Every row belongs to one group in each of 2 separate groupings. Each group adds its own fixed numbers to the row, and there is some noise. The rows also spread widely along 2 directions, which tell nothing about the answers.
Known rows, each followed by its group in each grouping:
[ 2.59 -0.31 -1.24 -0.56  3.31 -2.29 -0.66  0.81  4.86  1.42  0.52 -0.27
 -0.89 -1.11  0.79 -0.09 -0.07  1.29] | D (1)
[ 3.22 -0.08 -0.52  1.10 -0.64 -0.01 -1.69 -0.25  0.28  2.84  0.74 -0.16
 -1.68 -1.15  1.46  2.77 -0.65 -1.12] | C (2)
[ 2.24  0.06 -1.89  0.41  2.65  0.18 -0.54  1.01  3.24  0.58 -0.15 -0.96
  1.61 -2.04  0.49  2.19  1.11 -0.39] | Z (2)
[ 2.58 -4.85 -4.02  1.10  0.38 -3.65 -0.22 -1.75 -1.11  3.81 -1.21 -2.11
 -2.07 -1.84  3.38  1.34 -3.23 -2.71] | C (0)
[ 2.24 -2.29 -2.27 -0.55  2.92 -2.94 -0.40  0.16  3.17  2.12 -1.27 -0.72
 -1.36 -1.16  2.57 -0.52 -1.28 -0.03] | D (1)
[ 2.43 -1.22 -3.16 -0.61  4.77 -0.54 -0.08  0.71  5.31 -0.12  0.28 -1.53
  1.06 -1.76 -0.32  1.90  1.64  0.08] | Z (0)
[ 2.05 -1.21 -2.67 -0.22  2.96 -0.79 -0.64 -0.63  3.67  2.12 -2.09 -1.81
 -0.52 -1.35  0.30  1.27  1.22  0.48] | B (0)
[ 2.85 -1.09 -2.52 -0.04  1.31 -1.20 -0.02 -0.65  2.06  2.91 -2.30 -1.73
 -0.16 -1.86  1.27  1.41  0.50 -0.33] | B (2)
[ 1.55  4.84  2.39  0.16 -0.04  4.19 -4.37  0.38  2.45  2.63 -0.16 -0.41
 -0.63  0.57 -0.22  4.79  3.66  1.23] | B (2)
[ 3.82 -1.95 -3.07  0.32  3.01 -2.53  0.00  0.02  3.77  1.71  1.22 -0.98
 -1.88 -1.66 -0.11  0.95  0.35 -0.43] | C (0)
[ 1.32  2.57  1.19  0.67  0.25  3.29 -4.15  0.87  1.45  1.31  0.63 -0.45
  1.13 -0.29  1.06  5.27  1.13 -0.38] | Z (2)
[ 2.43  0.03 -2.15 -1.78  6.22 -0.23  0.01  0.35  8.20 -1.77  0.73 -0.74
  1.79 -2.10 -0.67  1.15  3.13  1.01] | Z (1)
[ 3.36  3.13  0.25  0.67  1.24  0.94 -1.47  2.71  4.18  2.54  1.85  1.02
 -0.75 -0.12 -0.67  2.11  1.32  1.44] | D (2)
[ 3.72 -0.31 -1.49  0.71  0.95 -1.06 -0.07  0.70  2.02  2.54  1.27 -0.41
 -1.22 -2.31  1.00  1.89  0.18 -0.84] | C (2)
[ 1.18  3.42  1.64  0.54 -0.23  2.79 -3.84  0.05  1.14  3.34 -0.94 -0.42
 -0.52 -0.19  0.80  4.68  2.04  0.44] | B (2)

New rows, each followed by its group in each grouping:
[ 3.44  0.33 -1.16  0.73  1.74 -0.66 -0.13  2.20  3.48  2.36  0.86  0.41
 -1.04 -0.69  0.28  0.75 -0.08  0.87] | D (2)
[ 2.71  4.75  1.91 -0.12  1.50  3.90 -3.28  0.99  4.89  1.72  0.16 -0.14
 -0.29  0.13 -1.40  4.12  4.34  1.17] | B (2)
[ 2.52  3.69  1.30 -0.28  1.72  2.61 -2.09  1.15  5.15  1.50 -0.04 -0.24
 -0.26 -0.59 -1.19  3.17  3.92  1.45] | B (2)
[ 4.41  0.44 -1.89  0.35  3.04 -1.66  1.14  2.19  4.92  1.56  1.45  0.54
 -0.65 -1.51 -0.23  0.21  1.03  1.45] | D (2)
[ 0.48  3.59  2.26  0.41  0.41  3.62 -5.64 -0.64  2.54  2.48 -0.73 -0.77
 -1.31  1.37 -0.29  5.22  2.39  1.09] | B (0)
[ 3.45  2.02 -0.70  0.43  2.14 -0.18 -0.16  2.60  4.99  1.66  1.74  0.99
 -0.76 -0.31 -0.82  0.93  1.22  1.68] | D (2)
[ 0.53  2.55  1.74  0.48 -0.40  3.45 -5.69 -0.79  1.30  3.02 -1.64 -1.23
 -1.25  1.38  0.64  4.85  1.21  0.49] | B (0)
[ 4.62 -0.46 -2.83 -0.08  2.60 -2.68  1.96  2.43  4.48  1.90  0.55  0.46
 -0.63 -1.38  0.09  0.16  0.09  0.70] | D (2)
[ 2.74  1.20 -0.99 -0.19  1.87  0.23 -0.42  0.07  3.62  1.85 -1.61 -0.77
  0.03 -1.76 -0.16  1.82  2.18  0.36] | B (2)
[ 3.13 -1.57 -1.99 -1.03  3.36 -2.02 -0.24 -0.97  4.22  0.96  1.07 -1.19
 -1.24 -2.34  1.55  0.29 -0.01 -0.35] | C (1)
[ 3.03  2.10  0.01  0.56  0.90  0.23 -1.31  2.15  3.24  2.96  1.11  0.53
 -1.02  0.00  0.38  2.08  0.43  0.71] | D (2)
[ 3.63  0.29 -1.16  0.29  1.95 -1.17  0.33  2.55  3.34  2.41  0.69  0.49
 -0.52 -1.20  0.48  0.88 -0.19  0.18] | D (2)
[ 2.30 -2.04 -3.25 -0.28  2.78 -1.26  1.32  0.49  3.49  0.50 -0.90 -0.98
  1.43 -2.98  1.47  1.23  0.41 -0.50] | Z (2)
[ 4.08 -2.52 -3.11  0.49  2.97 -2.69  0.33  0.00  3.38  1.34  0.96 -1.19
 -1.41 -1.61  0.37  0.65 -0.44 -0.90] | C (0)
[ 3.70  2.12 -0.28  0.35  1.96  0.23 -0.71  2.29  4.10  1.62  1.73  0.43
 -0.56 -0.35 -0.55  1.44  1.03  1.39] | D (2)
[ 3.18  0.12 -0.50  0.75 -0.63  0.51 -2.06  0.06  0.76  2.60  1.46 -0.28
 -1.29 -1.30  1.08  2.42  0.09 -1.03] | C (2)
[ 2.92  0.01 -1.91  0.94  2.76 -1.44 -1.00  1.44  4.43  2.42  0.68  0.10
 -1.59  0.41  0.00  1.12  0.06  0.74] | D (0)
[ 1.00 -2.01 -2.26  0.35  2.63 -0.52 -1.54  0.00  2.05  1.12 -1.09 -1.49
  0.95 -1.16  1.68  2.70 -0.42 -0.80] | Z (0)
[ 2.13 -4.73 -5.45 -0.33  4.59 -3.23  1.58 -0.45  3.30  0.48 -1.76 -2.17
  1.31 -2.80  1.30  0.41 -0.75 -0.68] | Z (0)
[ 1.93  1.02  0.82  1.41  0.08  1.29 -4.34  0.11  1.44  2.17  1.63 -0.66
 -2.15  0.36  0.29  4.09  0.39 -0.67] | C (0)
[ 2.32  0.42 -0.92 -0.71  3.14 -1.38 -1.25  0.44  4.55  1.48  0.45 -0.05
 -0.77 -1.01  1.17  0.27 -0.42  0.82] | D (1)
[ 1.58 -2.52 -3.52 -1.37  5.17 -2.27  0.58 -0.81  5.26 -0.83 -0.56 -1.52
  1.33 -3.09  1.84  0.81  0.42 -0.06] | Z (1)
[ 4.81 -2.79 -3.88  0.43  2.36 -3.23  2.43  0.62  2.94  2.17  0.87 -1.06
 -0.82 -3.23  1.15  0.36 -0.79 -1.15] | C (2)
[ 2.84  0.72 -0.84  0.79  0.54 -0.51 -1.53  1.47  1.54  3.13  0.62  0.09
 -0.56 -0.22  1.45  1.73 -0.89  0.04] | D (2)
[ 3.14 -1.21 -2.41 -1.17  4.63 -2.97  0.25  0.91  6.03  0.90  0.27 -0.17
 -0.77 -1.48  0.96 -0.76 -0.16  1.16] | D (1)
[ 2.73  3.39  1.63  0.79  0.43  1.98 -3.13  2.69  2.70  2.60  1.49  1.01
 -1.27  1.20  0.04  2.91  1.37  1.00] | D (2)
[ 0.31 -1.83 -1.92 -0.66  3.20 -0.80 -1.69 -1.00  2.68  0.25 -1.72 -1.71
  0.73 -2.07  2.60  1.97 -0.49 -0.83] | Z (1)
[ 5.31 -0.99 -2.74 -0.23  3.28 -2.33  2.15  0.97  5.49  0.99  2.28  0.13
 -0.38 -2.69 -0.68  0.35  1.49  0.38] | C (2)
[ 2.39 -0.49 -2.66 -0.38  3.38 -0.89  0.78  0.84  3.55  0.32  0.01 -0.45
  1.58 -2.53  0.33  2.06  1.03  0.18] | Z (2)
